The first 9 rows are patterns. Each new row is the sum of 2 different patterns, raised or lowered, with some noise. Before adding, each is slid sideways (what falls off one end comes back at the other) and multiplied by a number that may be negative. Names go in the order of the patterns.
Known rows, each followed by the names of its patterns:
-3.06 +2.91 -2.52 -1.29 +2.39 -1.48 +1.99 -0.57 -1.97 -1.19 -2.53 +2.41 +0.59 -1.27 +1.07 -2.04 +2.96 +1.01 -2.96 +1.02 -2.28 -2.49 +2.72 -0.25 +2.42 -1.47 -2.80 -2.07 +0.99 +0.72 -2.97 +2.93 +2.80 -2.73 -1.08 +1.74 +0.82 +1.23 -> Zifon
+0.14 -1.22 -2.91 +1.31 -0.20 +2.14 +1.13 +2.02 -0.25 -0.86 -1.61 -2.60 +0.70 -1.24 -2.57 -3.09 +2.45 +1.79 -1.48 +0.16 -0.31 -1.44 +0.35 -2.74 -0.04 +1.28 +2.03 -0.35 +1.31 +3.01 +1.25 -0.96 +1.76 -0.15 -3.04 +2.87 +2.24 -1.56 -> Lirav
+1.75 -0.48 -0.56 +0.38 -2.28 -0.60 +0.14 +1.27 +2.46 -2.64 +2.00 +1.39 -2.41 +2.21 -2.19 -1.24 +0.77 -1.40 +0.06 +0.78 +0.42 -0.34 -3.05 +1.87 +1.29 -0.52 -2.31 -0.07 +2.71 +2.15 +2.73 -0.56 +1.28 -1.93 +1.69 -1.21 -2.43 -1.24 -> Puse
-2.85 +2.11 -2.40 +2.21 +2.41 +0.72 +2.74 +2.99 -0.15 -2.83 +0.80 +3.05 +1.77 -1.57 +2.72 +0.62 -0.54 -0.55 -0.86 -1.27 -1.12 -2.18 +2.56 +0.17 -3.04 -2.66 +1.79 +2.21 +0.75 -1.92 +3.06 +1.23 -0.57 +1.42 +0.58 +0.90 -2.77 -0.81 -> pizim
+0.46 -0.33 +2.02 +1.44 -1.01 -0.16 +2.76 -0.47 +1.36 -1.04 -2.00 -1.28 +0.76 +0.61 -1.50 -0.24 -2.30 +1.54 -2.17 +0.09 +2.22 -2.65 -2.61 +1.02 -1.63 -2.13 +2.61 +1.86 +1.60 -0.19 -0.66 -0.49 +0.32 +1.34 +2.60 +1.45 +1.24 +2.29 -> kod
-2.42 -2.07 -1.57 +2.33 -2.86 +1.36 -2.80 +0.97 +1.15 -0.09 +2.97 -0.08 +1.65 -0.71 -1.97 -2.49 +0.32 -1.06 +2.01 -2.12 -1.81 +0.09 +2.26 -2.51 -1.04 -0.07 +1.16 +0.79 -0.13 -0.27 +0.61 -0.58 +3.05 +0.87 +2.11 +2.74 +2.47 +1.56 -> rir
+2.95 -0.97 -2.62 -0.61 +1.86 -0.60 +2.29 -2.92 +1.87 -1.03 +2.14 +1.18 +0.94 +2.07 -1.56 +0.32 -0.26 -0.57 +0.43 +1.79 +1.87 +2.59 -2.93 -2.40 -0.71 -0.08 -2.50 +0.13 -0.39 -2.68 +1.30 -1.30 -2.94 -2.78 -1.74 -0.42 -3.03 -0.44 -> Kubef
-0.78 +1.49 -2.27 -0.79 +1.78 -2.13 +0.85 +2.79 -2.49 -1.64 +0.21 +1.11 +0.69 -0.06 +2.94 -3.06 -1.21 +1.28 -0.89 +2.95 -0.19 -0.97 +2.78 -1.54 -1.29 -1.89 +1.41 -1.86 -2.21 +2.18 +0.30 -0.33 +0.57 -1.15 +2.70 -0.83 -0.68 +1.85 -> kur
+1.96 +1.08 +2.77 +2.97 -2.39 -0.61 -1.67 +2.93 +1.20 -1.22 +2.80 +2.66 -1.51 -0.37 +2.10 -0.18 -0.41 -1.40 -0.75 -1.13 -2.39 -2.52 -1.83 -0.25 -0.22 +2.27 -2.92 +1.60 -1.95 -2.10 +0.33 +2.80 +0.00 -2.76 +2.11 -1.37 +0.99 +0.32 -> rera

New rows, each followed by the names of its patterns:
-2.16 -4.20 -1.61 -1.47 -5.56 -0.49 -0.89 -5.31 -5.31 -1.88 -1.02 -2.78 -6.01 -1.68 -2.73 -3.01 -1.45 -0.54 -3.79 -4.02 -4.58 -6.52 -0.37 -2.66 -0.58 -2.43 -0.27 -1.04 +0.98 -2.44 -3.76 -0.95 +2.21 +1.27 -5.83 -0.47 -3.30 -0.92 -> pizim rera
+2.11 -0.44 +3.36 +2.76 +3.40 +0.61 +3.16 +2.98 +1.68 +5.52 +3.92 +3.58 +3.97 +2.74 +2.95 +2.83 +2.03 +5.06 +0.73 +4.17 +2.53 +1.09 +4.61 +2.61 +0.63 +4.40 +2.37 +5.58 +5.23 +1.17 +2.92 +1.82 +3.57 +7.09 +5.25 +3.86 +4.57 +6.64 -> Zifon rir
-3.46 +0.96 +0.06 +1.60 -1.79 -3.34 +3.64 -4.31 -5.64 -0.44 -0.93 -2.49 -3.99 -2.14 +5.23 -4.26 -0.20 +0.26 -1.16 +0.45 -0.30 -2.69 +3.17 -0.16 +3.94 -1.61 -0.08 +2.69 -2.91 +1.84 -3.36 -1.87 +2.70 +0.27 +3.62 +4.27 -5.48 -2.28 -> Zifon Kubef
+4.94 +0.38 +3.63 +3.37 +2.76 +2.46 +3.45 +3.32 -0.09 +3.36 +0.61 +2.75 +0.20 +3.38 +4.20 +1.76 +4.51 +6.36 +2.40 -0.11 +3.23 +5.93 +3.74 +3.37 +3.00 +4.45 +2.17 +4.06 +3.28 +2.80 +3.72 +0.86 +4.72 +2.96 +1.12 +1.79 +5.06 +5.43 -> pizim Kubef
+3.74 -0.95 -2.01 +3.61 +0.88 +1.82 -2.45 -0.70 +2.45 +0.17 +1.27 +2.51 -3.91 -0.01 -2.82 -1.15 -0.09 +0.16 +2.30 +2.11 +3.91 -3.45 +1.52 +0.76 +3.85 -1.54 -1.19 -0.14 -0.48 -1.00 +0.45 +1.90 +0.96 +3.93 -0.96 +1.92 -0.06 +3.26 -> Zifon rir
-0.88 -3.43 -1.76 -3.50 -5.44 -2.44 -4.00 +1.10 +0.02 -0.43 -2.42 -1.51 -3.32 -3.99 +0.00 -4.06 -3.23 -2.55 +1.40 +0.01 -3.16 -0.36 -2.01 -5.16 -1.48 -2.46 -1.83 -2.52 -0.40 -3.94 +0.47 -1.19 -0.77 -4.23 -1.84 -3.08 -5.74 +0.98 -> Lirav Kubef
+0.98 -0.84 -1.34 +2.32 +2.88 -1.77 +0.34 +0.91 +2.70 -4.23 -1.10 -2.55 +3.02 -1.41 +2.14 +2.30 +1.40 +2.55 +5.17 +0.73 -1.05 +2.93 +4.93 +3.01 -2.84 +1.37 -0.40 +1.30 -2.19 +0.31 -2.95 -0.23 -0.99 +2.60 +2.54 -2.76 -1.07 +1.68 -> pizim rir
+0.14 +3.69 +1.65 +0.82 +0.63 -2.08 -0.96 +4.07 +4.79 +4.73 -0.80 +5.69 +2.90 -0.40 +6.01 -1.49 +1.37 +4.73 +2.51 +2.97 +2.83 +4.54 +1.70 -3.81 +4.30 +5.15 +1.67 -2.04 +2.12 +2.65 +6.06 +2.83 +2.07 +1.29 -1.17 +2.65 -1.18 +0.57 -> Puse Kubef
+3.72 +5.18 +2.35 +4.29 +3.56 +4.96 +4.41 +2.30 +0.12 +2.18 +4.55 -0.26 +5.85 +2.16 +0.48 -0.50 +3.27 +2.25 +1.06 +3.62 +5.67 +5.26 +0.28 +2.88 +4.30 +1.30 -1.18 +3.56 +1.30 +2.69 +1.38 +4.95 +5.82 +4.10 +5.82 +6.96 +4.93 +2.39 -> pizim rera
+1.93 -1.06 +0.81 -0.96 +1.41 +0.43 -0.06 +2.62 -2.54 -0.65 -1.29 -1.24 -1.10 -4.19 +1.98 +0.78 -0.50 -1.42 -2.19 +2.37 -1.22 -3.47 +2.52 -0.66 -3.66 +1.87 +1.44 +0.64 -0.55 +0.11 +1.42 -0.82 +3.38 +0.99 -1.09 -0.83 -0.79 -0.91 -> kur rera
-1.54 -2.63 -2.08 -1.57 -0.21 -3.43 -1.91 -1.32 -1.81 -2.52 -1.15 -1.90 -3.68 -3.14 -2.33 -1.88 -1.63 -5.22 -1.75 -1.14 -3.61 +0.78 -5.10 -1.82 -2.66 -4.29 -1.81 +0.08 -1.65 -3.94 -2.76 -1.65 -0.58 -2.06 -2.33 -1.49 +1.30 +1.12 -> Puse rera
-0.73 +2.10 +2.89 -0.06 +0.12 -2.60 -0.78 -2.88 -1.18 -1.55 -1.12 -0.91 -2.73 +2.64 -0.55 -0.29 -3.58 +0.21 -2.00 -3.96 -0.86 -0.10 -2.86 -1.91 +1.36 +0.63 -2.82 +0.08 -1.26 -0.65 -1.32 +1.58 +0.98 +0.92 +2.14 -0.40 +1.48 -2.24 -> pizim Kubef
-4.26 -3.49 -0.33 -5.59 +0.59 -2.13 -4.56 -4.83 -4.65 +1.53 -0.48 -1.87 -1.84 -3.50 -0.83 -0.34 -5.78 -3.07 -5.15 -3.63 -0.11 -2.95 +0.08 -4.97 -5.35 -4.14 -0.68 -0.16 -6.76 +1.45 +1.10 -6.21 -1.77 -2.10 -2.41 -0.77 -5.95 +0.37 -> Zifon Puse
+0.67 -1.13 +0.73 -2.03 -3.71 +1.37 -0.74 -1.04 +0.25 +0.44 +1.03 -1.43 -0.10 +1.57 -0.59 +0.32 -2.72 +1.49 +1.22 +0.37 +0.34 -2.27 -0.53 +0.51 -1.15 +1.00 -3.75 -1.59 +0.07 -2.46 -0.36 +0.06 -0.59 +1.11 -0.92 -0.77 +2.87 +0.01 -> Zifon rir
-2.04 -2.06 -1.82 -2.05 -3.13 -3.39 -4.99 -0.66 -2.54 -5.43 -4.09 -0.20 -1.24 -2.03 -2.78 +0.63 -2.57 -1.94 -1.45 -0.66 -0.02 -3.28 -3.00 -4.48 +0.64 -3.55 +1.28 -0.84 -0.04 +0.24 -0.75 -0.38 -2.40 -1.78 +1.50 +0.78 -4.62 -0.73 -> pizim kod
-1.24 -0.86 +2.13 -2.29 +4.88 +2.38 -1.88 +0.12 +2.48 +2.15 +1.36 -0.08 +5.98 +0.48 -0.39 +2.58 +3.50 +1.90 -3.26 -1.32 -3.12 +3.30 -1.90 +4.33 +1.75 +2.63 +5.13 +4.39 -0.31 -0.62 +2.09 +3.14 +4.47 +0.41 +2.97 +0.63 -1.26 +2.91 -> Puse pizim
-0.67 +1.22 +2.35 -1.00 +0.21 -2.08 +0.69 -0.21 -0.54 -2.97 +0.04 -0.64 +0.28 -2.86 -1.52 -2.22 -2.57 -2.95 -0.58 -4.05 -3.36 -3.80 -5.59 -2.88 -4.47 +0.87 +1.81 -2.01 -5.39 +1.72 -3.94 -0.40 -0.95 -1.53 -0.44 -4.64 -2.07 -3.61 -> kod rir
-5.00 -3.96 +0.01 -2.87 -3.90 +1.94 +1.74 -3.66 -3.15 +0.98 -1.48 -3.86 -4.37 +1.70 -4.24 -5.02 -0.12 -5.45 +1.20 -4.36 -3.49 -5.09 -5.58 -1.27 -3.56 -2.46 -1.90 -4.07 +0.16 -2.14 -6.20 -3.07 -6.31 -2.54 +1.29 -2.29 -0.40 -2.00 -> Zifon Kubef
+0.38 -1.28 -1.75 -3.57 -3.48 +1.06 -2.07 +2.41 -2.25 -2.54 +0.77 -4.61 -2.92 +0.99 -2.11 -1.44 -0.06 +0.60 -0.58 +0.84 +1.36 -0.30 +0.97 +0.84 -1.05 +0.17 -4.00 +2.05 -1.62 -0.41 +1.42 -1.83 -1.34 -0.29 +0.28 -1.07 -0.37 -3.19 -> kur rera
-0.46 -2.09 +1.17 -3.23 +0.20 -0.06 -0.14 -2.66 +0.55 +1.02 +1.57 -2.96 -0.25 -0.93 -2.13 +0.09 +0.47 -2.35 -0.14 -1.41 -3.37 +0.20 -0.75 +0.83 +1.89 +1.43 +0.06 -0.10 -0.73 -2.25 -1.63 -3.08 -4.00 -2.05 -0.36 +1.60 -3.87 -0.06 -> Lirav rir
+2.23 +6.25 -0.90 +3.48 -1.20 +0.38 +0.21 -1.99 +0.36 +2.39 +4.54 +1.58 -1.53 +1.79 +3.00 -0.94 +2.53 +2.09 +3.37 +1.51 +3.08 +4.25 +3.00 +0.01 +3.48 +3.57 +3.70 +0.49 +0.42 +1.74 +4.11 +0.84 -0.96 +1.91 +1.48 +0.93 +2.88 +4.71 -> pizim kur
-2.63 -3.40 -0.83 -1.39 -1.46 -2.15 -0.85 -2.71 -6.73 +1.03 +0.25 -3.68 -3.97 -3.15 -2.31 +0.05 -0.36 -1.33 -0.35 -2.42 -1.02 -3.72 -5.12 -4.96 -0.55 -3.48 -4.47 -4.07 -2.53 -1.35 -3.11 -1.22 -0.71 -5.36 -0.59 -3.07 -4.10 +0.29 -> Lirav Puse
-0.47 -0.12 +2.93 +0.85 +1.34 +2.72 -0.28 -2.92 +0.26 +4.47 -1.34 -1.51 +2.49 -1.40 +0.36 +4.28 +0.93 +1.07 +1.25 -2.47 +0.44 +1.67 +1.38 -0.11 +0.54 +2.74 +1.84 +2.12 -0.31 -3.02 -2.05 +1.59 -1.01 +3.67 -3.16 +2.45 +3.63 +0.39 -> Puse kur
-0.90 -1.92 +2.00 +1.24 -4.57 -1.54 -1.66 -2.77 +0.46 -0.54 -0.04 -0.48 -2.87 -3.16 -1.85 -0.63 -3.71 -1.19 -0.22 -2.25 -2.87 +0.02 +1.00 -2.22 -4.29 +1.30 -2.66 -1.17 +1.87 -2.92 +0.03 -2.86 -3.14 -3.19 -2.64 +0.69 +0.01 -0.37 -> Zifon Lirav
+3.22 +2.50 +0.45 +1.38 -1.34 +3.58 +3.09 +0.01 +5.24 -1.61 +1.76 +3.18 +0.69 +4.64 +3.46 +0.15 -1.52 +5.05 +2.05 +0.89 +5.22 +6.41 +1.10 +3.76 +6.39 +1.24 +3.07 -1.23 +7.25 +1.35 +0.39 +6.76 +3.49 +3.02 +1.77 +2.54 +1.26 +0.06 -> Zifon rera
+2.14 -1.00 -3.19 -2.52 -0.29 -2.56 -4.00 +1.39 +0.13 -3.16 -3.29 -3.73 -0.45 -1.49 +2.80 +0.43 -3.26 +1.95 -3.20 -0.51 +2.63 -1.12 +1.99 -1.10 +0.34 +1.21 -1.85 +2.83 -3.55 -4.46 +2.21 -0.16 +1.18 -0.56 -3.19 -2.83 -1.01 -1.43 -> Zifon Kubef
-1.40 -3.36 -2.87 +1.24 -0.76 +1.09 -1.70 -1.90 +0.21 -1.14 -1.61 -0.45 +0.74 -2.24 +1.01 +1.82 +2.16 +0.37 +0.74 +3.04 +2.33 +3.06 -0.56 +1.83 -1.53 +1.13 +0.68 +3.32 +1.39 +1.01 -0.49 -1.34 +1.12 -2.31 +1.55 -0.04 +0.24 -1.41 -> kod rera
-4.64 -4.77 -1.34 -0.65 -2.18 +0.02 -1.43 +1.26 +0.14 -1.09 +1.89 -2.17 -1.37 -3.28 -3.19 -3.97 -1.54 +1.57 -0.27 -2.00 -0.25 -2.53 -5.68 -2.26 -0.85 -2.93 -0.36 -0.61 -2.63 +1.69 -4.62 -4.04 -1.13 -0.51 -3.00 -5.69 -2.28 +3.07 -> pizim Kubef
-3.28 -4.86 -2.17 -3.78 -1.18 -4.18 -2.40 +0.59 -1.14 -0.58 -1.87 -1.32 -4.75 -2.11 -0.92 -1.81 -4.13 -0.40 -2.80 -2.87 -5.33 -4.41 -5.56 -5.99 -6.56 -1.76 -1.08 -4.20 -4.14 -2.97 +1.03 -3.01 -2.68 -0.92 -2.45 -3.34 -3.76 -2.12 -> pizim rir
+1.14 +1.61 +3.96 +6.02 +2.33 +1.26 +1.91 +3.48 +0.17 -0.86 -0.18 +1.87 +0.10 -0.75 +3.61 -0.29 -1.24 -0.49 +3.91 +5.21 -0.15 +1.60 +4.99 +0.31 +2.80 +0.83 +0.73 +2.73 -1.85 +0.95 -0.13 +3.23 -0.59 +0.60 +4.73 +3.07 +3.05 +1.75 -> Puse pizim
-0.83 -2.83 -4.83 -0.63 -2.36 -6.49 -2.43 -2.45 -4.65 -1.60 -5.33 -1.42 -2.04 -4.06 -0.84 -2.91 +0.31 -2.10 -4.31 -2.24 -2.11 -6.40 +0.64 -0.30 -3.25 -5.54 -3.60 -1.41 -6.98 +0.83 -2.41 -4.25 -3.19 -6.48 -4.38 -3.69 -4.18 -1.13 -> kur rera
+3.73 -1.63 +5.68 -0.49 -0.63 +1.44 +0.11 +2.48 +1.29 +2.66 +4.19 -1.11 +2.52 +3.40 +3.43 -0.15 +3.98 +3.40 +5.96 +4.71 +3.52 +4.73 +1.33 +5.67 +0.38 +0.43 +1.06 +3.97 +2.33 +3.29 +4.30 +2.18 +0.13 +1.07 +3.35 +4.84 -1.71 +4.63 -> Puse Kubef
